There are 4 nested groupings, the coarsest first. Each group lies inside one group of the grouping before and may be the whole of it. The rows also spread widely along 8 directions, which tell nothing about the answers.
Some rows, each with its group in each grouping after it:
[-21 -10  10   1   7 -20 -19 -24   4 -13 -19   0  -6  20   3 -21 -17  16
  18  -3 -16  -8]  Nul makiv Z_487 Zevu
[  5   2   9  16  27 -25  10  21  -6   5  10 -14  -5  19 -15  -4 -16  -9
 -12 -10   3  11]  Nul makiv Z_487 fup
[-21  23 -26   5 -27  23   8 -14   5  -7  26 -13  29 -24 -26  34 -28  -5
   1   6 -21   8]  Nul birek Z_750 Noduv
[-42  -6 -12  46 -13  16  22   0  23  -1 -10 -27 -10   4 -15  -4   6 -42
 -41   0 -12 -21]  Kosoz depe Z_491 Dugid
[  8   2 -27  37 -12  -6  18  12  10   9  17   6   4  -8 -46  38 -27 -19
 -16   5   6   3]  Kosoz mudef Z_528 duvi
[-19   3  20  -7  16 -13  18  -3  -4   4 -42 -11  -6  14  27 -45  18 -25
 -22   4  14  -6]  Nul nagit Z_838 lazu
[ 14  15  -1 -11  14  -7 -22 -15  -9  10   3  10   1  -7  -6 -21 -26  24
  11   2 -10   8]  Kosoz ladi Z_104 vebo
[-19  -2 -13  29 -23  18  25 -10  19 -10  10 -12   8 -14 -26  16 -30 -11
  -7   3 -13  -6]  Kosoz ladi Z_104 nub
[  4   2 -14  12  29  -9  24   5  -9  41 -13   7 -13   4  -4 -38   4 -11
 -28   5  15  -4]  Kosoz mudef Z_929 mek
[ 13   7  -7   8 -12  -7   3  -3   3 -13  18   6  16  -2 -31  33 -43   8
  17   0  -1  16]  Nul birek Z_750 lema
[-14   7 -19   7   4 -19  28 -10 -17  12   5  -1  21  -5 -16   2 -22  -4
  -6  -5  -5   3]  Nul gosi Z_393 Bebi
[-37   8 -17  13  -6  -9   4 -20  -6   0   5 -14  18  -2 -17   4 -15  -4
  -5  -6 -24  -6]  Nul gosi Z_393 Zivi
[-12 -13  -4   8   5  -8  12 -21   0   8 -15  11  -6   3  -6 -26 -23  12
   4   3  -2  -9]  Kosoz nuf Z_815 luzu
[ 18 -15   8  30  11 -10  14  14  11  -1   1   3 -16  14 -29   0 -32  -3
  -2  -3  14   4]  Kosoz nuf Z_815 notuk
[-10   0 -10  -3  -1 -41  37 -11 -22   8 -12  11  23   4  -1   3 -17  -4
  -8  -2   7   6]  Nul birek Z_239 Gid
[ 10   6   1   8  29  -5 -13   1  -7  19   4   1 -14  10 -13 -34 -17  12
  -6  -4  -5   2]  Kosoz depe Z_325 bise
[  4 -22  -4  27  12 -60 -11  -9 -12   3  -9  23 -11  32 -28  -2 -28  16
   2 -12  -3  -5]  Kosoz depe Z_325 Fegar
[ 24  23  18 -16  29 -38 -32  14 -16   5  -1   0   1   4  -1  -7 -13   7
 -10  -4   3  21]  Kosoz nuf Z_900 runo
[-21  19   2 -11   0   0  13 -10  -3  10 -24 -11   8 -14  23 -25  11 -21
 -28   8   0  -3]  Kosoz ladi Z_773 rufin
[-16 -28  24  11  13 -15   8 -22  14  -7 -41   1 -22  35  11 -48  -7   4
   9  -3   8 -13]  Nul birek Z_872 pil
[ 16  31  24   0  10 -15   3  37   0  -8   9 -29  10   3  -5  22  -1 -32
 -29  -2  13  28]  Nul birek Z_239 gim
[  3   2  11  25   0   9  28  23  16 -10   5 -21  -2   6 -22   8 -19 -30
 -16   0  13   8]  Nul nagit Z_828 reti
[ -4  14  11   0   6  11 -38  -8  13  -9  -5 -14  -8   9  -5 -12  -8   3
   5   1 -12   6]  Nul birek Z_872 Bagef
[ 34   7  21  23  31 -19 -16  31   5   0  17 -12 -21  21 -29  -5 -27  -1
  -9 -11   5  18]  Kosoz ladi Z_867 kopo
[ -2   6 -16  22  19 -31  13   7 -18  34 -13   6  -5  11  -8 -18   7 -20
 -33  -4  10  -2]  Kosoz ladi Z_773 Nela
[  8 -11  48  12  29 -27  -3  18  14 -14 -14 -23 -24  27   2 -25  -9  -7
 -13  -6   9   3]  Kosoz mudef Z_860 Seso
[ 20   4   5  22  38  15  -8  20   8  27  -1  -9 -32  13 -17 -41  -6  -7
 -18   0  13   0]  Kosoz nuf Z_41 Sede
[ -4  -7  -7  13  14 -46 -30 -13 -13  -1  13  11   3  25 -31   5 -38  34
  24 -16 -24   5]  Nul makiv Z_740 tekas
[-13  20 -21   9   0  -9 -12  -1 -13   4  26  -9  19  -3 -34  17 -24   1
  -4  -6 -24  11]  Nul nagit Z_838 Poki
[-33  12 -34   5   9 -24  17 -22 -31  28  27  -1  28 -13 -23  -9 -27  19
 -11 -10 -37  -2]  Kosoz ladi Z_104 vebo
[-14   8  29  12  10 -24 -39  11  11 -26  21 -34  -1  13 -23  14 -28   8
  -5 -16 -28   8]  Kosoz nuf Z_41 Sede
[-21   4  22 -11  15 -12  22  -8  -4   8 -41 -14  -3  12  34 -46  20 -22
 -24   3  13  -2]  Nul birek Z_239 Gid
[-25  -5 -10  11 -15  14  -7 -31  12 -16  17  -5   9   2 -29   6 -44  26
  29  -4 -30  -3]  Nul birek Z_750 lema
[ 17  28 -18 -11  14 -30  -4   5 -22  34 -24  17   7 -11  12  -6  21 -26
 -34  15  19   5]  Kosoz mudef Z_860 Seso
[-23 -13 -25  18 -13 -59   8 -23 -18  -1  -6  20  22  17 -26  26 -26   7
   5 -10 -11  -2]  Nul birek Z_872 Bagef
[-17 -12  16  31   2  -9 -11  -3  18 -19  10 -21 -13  18 -27  -3 -30   7
   0 -14 -20  -3]  Kosoz ladi Z_773 rufin
[-24   5 -42  20 -24  16   4 -25   3  11  10   9  14 -21 -32  15 -27   1
  -1   8 -22 -10]  Kosoz nuf Z_815 notuk
[ -2   7  33 -13  -6   5 -22 -12  25 -25 -31 -12  -9  -3  22 -15  -2  -7
   0  13   1  -4]  Kosoz mudef Z_860 Seso
[-11  14   0   2   5   2   5  -4   1  14 -29  -5  -7  -3  15 -27  16 -26
 -32  10   7  -8]  Kosoz depe Z_325 Fegar
[ 56  21  29 -12  28 -20  -1  35  -5  -1  12   1  -1  -4 -11   5 -34   3
  -4   1  26  34]  Kosoz nuf Z_815 luzu
[-11 -12  -1   0  -6  -4 -23 -37   8  -7 -32  17 -11  19   4 -22 -11  14
  23   6  -1 -10]  Nul birek Z_750 Noduv

New rows, each followed by its group in each grouping:
[-24  -3  19   1  -6 -42 -13 -13   1 -30   8 -12  16   5 -14  18 -40  18
   7 -13 -28   3]  Kosoz nuf Z_900 runo
[-32   4 -38  -5   9 -46   3 -31 -33  33   3  17  22  -6 -11 -11 -14  21
  -9  -5 -28  -8]  Kosoz mudef Z_929 mek
[-22   4  -7  -6   0  -5  33 -16  -1   9  -1  -4  18 -18  -2 -12 -22   4
  -7   6 -10  -6]  Kosoz mudef Z_528 duvi
[  2 -10  -8 -13  -4 -53  15 -28 -23  -4  -8  30  24   8  -8   6 -43  31
  27  -5  -1   9]  Nul birek Z_239 Gid
[-12  -8  -2   1  15 -15  63  -5  -5  23 -16   1   8  -8   7 -31 -12 -10
 -21   5  14  -8]  Kosoz mudef Z_528 duvi
[  4  29  20 -22  14 -22  11  15 -14  -1   0 -19  21  -4  12  -1  -4 -13
 -19  -1   5  23]  Nul birek Z_239 gim
[-35 -10 -13   3   0 -51  -3 -37 -20   8 -21  15  10  11   2 -19 -11  15
  -2  -8 -20 -13]  Kosoz ladi Z_773 rufin
[-46   9 -11 -14   4 -64  24 -26 -39  17 -19   1  34  -5  18 -14   3  -3
 -27  -7 -20  -7]  Kosoz ladi Z_104 vebo
[-30   8 -20  26  -4  -4   6  -3   1  10   9 -15   7  -6 -24   7  -9 -18
 -28  -2 -18  -6]  Kosoz nuf Z_900 runo
[-37   1   0  21  -9  21 -24 -20  21 -12   2 -22 -10   3 -16 -13 -14   1
  -5  -2 -33 -15]  Kosoz depe Z_325 bise
[-19   9  -3  28  21 -15 -49   0   1   7  17 -19 -17  22 -29 -15  -9   7
 -12 -14 -35  -2]  Kosoz ladi Z_867 kopo
[-46   4 -21  18 -10 -27  10 -13  -6   4  13 -16  20  -6 -22  18 -13  -4
 -22  -6 -33  -8]  Kosoz mudef Z_929 mek
[  0 -12  25  13  10 -11  18   4  14 -15   0 -12  -7   8 -13 -10 -36   4
   0  -6   2   3]  Kosoz nuf Z_900 runo
[-30  -7 -25  13 -13 -18   4 -37  -7  10 -21  16   7  -2  -6 -13 -11   3
  -1   3 -15 -18]  Kosoz ladi Z_104 vebo
[ 37   7  29 -15  10  -4 -11   5   8 -18 -21   8  -8   9   4 -13 -24   3
  19   7  25  18]  Nul nagit Z_838 Poki
[  3   1  18   1  30 -30  25   9  -9  19 -30  -2 -12  14  20 -47   8 -18
 -28   0  20  -1]  Kosoz ladi Z_867 kopo
[-21  13   0  10 -24 -40   6   2  -3 -16 -22  -6  19  -4   3  35   6 -38
 -35   3   2   0]  Kosoz depe Z_325 bise
[  7  20 -15 -12  -6 -24   2 -11 -14   8 -10  17  18 -16   1   5 -15  -3
  -6   9   2   7]  Kosoz ladi Z_867 kopo
[ -6  20  -3  -4  -9   4 -52 -17   5 -11  -1  -4   1   4 -10   8 -10   7
  10   2 -19   8]  Nul birek Z_239 Gid
[ -6   1   9  16  17 -43 -25   3  -8   2  -4  -5  -8  23 -13  -7  -8   2
 -13 -14 -10   4]  Kosoz ladi Z_773 rufin
[  2  37  17 -32  -7 -13   8   1  -8  -2 -33  -7  22 -27  38  -3  16 -31
 -30  16  15  12]  Kosoz ladi Z_104 vebo
[ -6  21 -26   0  -5 -29   3  -4 -22  11  19   4  30  -6 -25  28 -23   1
  -6  -4 -13  15]  Nul birek Z_239 gim
[ 14   8  16   7  35   8   4  16   1  10  25 -21 -10  15 -21 -28 -28  13
   1 -10  -4  17]  Nul birek Z_239 gim
[ 21  26  28 -27  28 -21  10  17 -15   6 -13  -9   9   3  22 -19   0 -10
 -14   2  22  24]  Nul birek Z_750 lema
[-55  -9  16 -15   0 -23 -24 -51  -2 -17 -28  -9   6  19  20 -37  -8  27
  19  -7 -34 -16]  Nul birek Z_750 lema
[ -4 -17   5  20  25 -19  23  -1  -1  19 -22   4 -19  18  -5 -40  -9  -7
 -16  -3  14  -9]  Kosoz nuf Z_900 runo
[-21  21   9 -10  13 -21   0  -1 -14   2   7 -23  17   3   1  -6  -7  -2
 -16  -8 -17  13]  Nul birek Z_239 Gid
[-33   2  -5 -17 -23  -6  -2 -45   1 -15 -22   5  19  -6  12  -7 -17  13
  17   6 -18  -6]  Nul birek Z_239 Gid
[  0  11 -15  13 -17  32 -11  -7  21 -12  13  -4   1 -11 -24  19 -31  -3
  15  10 -10   4]  Nul makiv Z_487 fup
[-13  10 -10 -14 -12  11  -8 -28   5  -7 -12   6  10 -12   6  -7 -19   8
  18  12 -11  -2]  Nul makiv Z_487 fup
[ 10  32  14 -32  -4 -24   3   4  -9  -6 -24   1  23 -24  24  11  -1 -21
 -21  14  17  17]  Kosoz nuf Z_900 runo
[-12  12 -43   7 -44 -13 -18 -31   4   5 -38  33  13 -19  -3  34   9 -25
 -12  23   5 -12]  Kosoz mudef Z_929 mek
[-30  21  19 -24  15 -57  -8  -4 -24   1 -23 -15  22  -1  27 -11  12 -12
 -33  -5 -11   4]  Kosoz nuf Z_900 runo
[ -8  15  -1   6  31 -11   5   6 -13  40 -32  -7 -17   9  21 -55  32 -28
 -44   3  14  -6]  Kosoz ladi Z_773 Nela
[-41  17 -18   0 -16 -21  -7 -23 -11   6 -17  -5  19 -11   7   2   9 -16
 -25   1 -21  -8]  Kosoz ladi Z_773 rufin
[-30  -4 -47  49 -13 -34  18  -1 -14  19  22   4  16   1 -54  40 -23 -15
 -27 -10 -18  -6]  Kosoz nuf Z_815 luzu
[  5   0  12  11  39 -23  49  26 -12  21  -1 -13  -2  15   0 -27  -7 -19
 -26  -6  19   9]  Nul makiv Z_487 Zevu
[ 12  -4  25  -5  -9 -11 -42 -16  22 -37 -30   9 -12  16   6   5 -21   8
  30   7   4   4]  Nul makiv Z_487 Zevu
[-23  27 -39   5 -16 -11 -19 -12 -12   8  13   0  26 -14 -19  33  -8 -11
  -9   4 -24   4]  Nul makiv Z_487 fup
[ -5  -1   9  29  33 -40  18  29 -13  16  13 -19  -6  20 -25  -5 -11 -14
 -36 -17   1   8]  Kosoz nuf Z_815 luzu
[  6   0  18  28  14 -38 -27  21   5 -14   4 -14 -13  27 -24  13 -14 -11
 -20 -13  -8   7]  Kosoz depe Z_491 Dugid
[ 16   6  27  -6  12 -47  34  24  -8  -2 -32   0   7   2  19   2   1 -35
 -34   4  38  14]  Kosoz nuf Z_900 runo
[-29  17 -42  12 -19 -18  -7 -18 -18   9   6   5  27  -8 -28  27 -11 -10
 -10   0 -22  -1]  Nul nagit Z_838 Poki
[-35 -14  -6  25   0 -30  42 -11  -8  -2  25 -15  19   2 -32   4 -44  12
  -6 -17 -29  -4]  Kosoz ladi Z_104 vebo
[ -8   9 -19 -11 -23 -39 -20 -34 -13  -6 -16  28  23 -10  -2  19 -22  13
  10   4 -11   0]  Kosoz ladi Z_773 rufin
[-46 -18  -7  28 -15 -18  27 -21   6  -9  -9 -11   8  18 -14   4 -14 -10
  -7  -7 -12 -13]  Nul birek Z_750 Noduv
[ 28  26   3 -18   1 -43 -16   8 -15   3 -20  16  14 -10   9  21   1 -16
 -17  12  18  15]  Kosoz mudef Z_860 Seso
[-32   4 -13 -14 -11 -51  26 -29 -26   4 -14  11  35 -12   9   1 -17   6
  -9  -3 -14  -3]  Kosoz ladi Z_773 rufin
[-32   9   8  17  -4 -40  10   5  -8  -8   1 -25  16   4  -7  16  -3 -22
 -33 -11 -17   2]  Kosoz ladi Z_104 vebo
[-10  18 -43  25 -39  15 -21 -18  12   4 -13  15   5 -19 -22  32  -1 -27
 -14  15  -4  -7]  Kosoz ladi Z_773 rufin
[-26  18  -3  18  26 -34   2  20 -18  21  25 -33   9   4 -20   0   3 -16
 -45 -13 -25   4]  Kosoz mudef Z_860 Seso
[-56  13 -12   1   1 -26  11 -20 -18  11   3 -21  23  -8   3 -14  -1  -3
 -28 -10 -36  -8]  Kosoz ladi Z_773 rufin
[ 19  15 -18  18  31 -15  32  31 -23  36  25  -4   7   4 -33  -4 -16 -17
 -27  -6  13  18]  Nul nagit Z_828 reti
[  7 -23  -2  28  27   1  20  -2   8  18 -17  10 -28  27 -12 -43 -14   0
   4   0  16  -9]  Nul makiv Z_487 Zevu
[-10   5 -13  23  31  -7   7  10  -6  38   1 -11 -16  10 -15 -32   8 -14
 -35  -3  -2  -5]  Kosoz mudef Z_929 mek
[ 15  -4  46  20  35  -8  13  31  13 -10  14 -34 -20  20 -14 -24 -27  -1
 -14 -14   3  13]  Kosoz ladi Z_104 nub
[ 11   8 -20  30  -2  11   3  11   7  11  12   0  -5   6 -34  18 -14 -18
 -10   3  10   9]  Nul birek Z_750 Noduv
[  9  31 -22  -4  -6  -7 -12   1 -10   4  23   3  23 -24 -23  26 -28   1
 -10   3 -17  15]  Kosoz depe Z_491 Dugid
[-37  13 -23  18  -5 -46 -21  -7 -17   7   5  -7  18   3 -23  25  -2 -13
 -30  -9 -28  -3]  Kosoz nuf Z_900 runo
[-10  30 -31   4 -12 -24 -11  -6 -21  12  20   3  30 -21 -24  32 -17  -5
 -17   0 -23  10]  Kosoz ladi Z_104 vebo
[  9  34 -28  -9 -12  30 -15 -16  -1  15   5  10  13 -35  -9   0 -16   0
  -1  17  -8   6]  Kosoz ladi Z_104 vebo
[ 19   6  11   2  32  10  16   5   0  13   0  -7  -9   6  -8 -36 -23   5
   5  -1  12   8]  Nul gosi Z_393 Zivi
[-20   3   3  16 -12 -28 -38  -9   6 -24   8  -9   6   7 -28  30 -28   6
   1  -9 -27   2]  Kosoz nuf Z_900 runo
[-10   5 -10   8  30 -52  -9   0 -31  30  -5   7   0  15 -10 -18  -1   3
 -24 -10  -7   1]  Kosoz nuf Z_815 luzu
[ -4 -35  14  15  17 -11  17 -23   7  -3 -33  14 -24  34  -4 -54 -26  17
  23  -4  11 -13]  Nul nagit Z_838 Poki
[-19   6 -24  -5   2 -48  21 -18 -29  14  -2  15  29  -9  -5   1 -21   6
 -15  -5 -16  -1]  Kosoz depe Z_491 Dugid
[-17   4  11 -22  16 -24 -26 -31  -9   3 -17   3   1   3  15 -38 -11  27
   9   2 -22  -7]  Kosoz mudef Z_860 Seso
[ -8  -5 -12  -5  19   3   6 -35  -9  25 -11  17  -5  -2   0 -57 -24  31
  14   2 -12 -11]  Kosoz ladi Z_104 vebo
[-12   0   3 -17   5 -21  29 -19 -14  -1  -1   3  23  -1   3 -12 -31  19
  13  -1  -4   7]  Nul birek Z_750 Noduv
[-18  -6   1   7   0 -29   2 -18  -5  -5  -1   0   7   6 -11  -8 -30  16
   5  -9 -18  -3]  Kosoz ladi Z_773 Nela
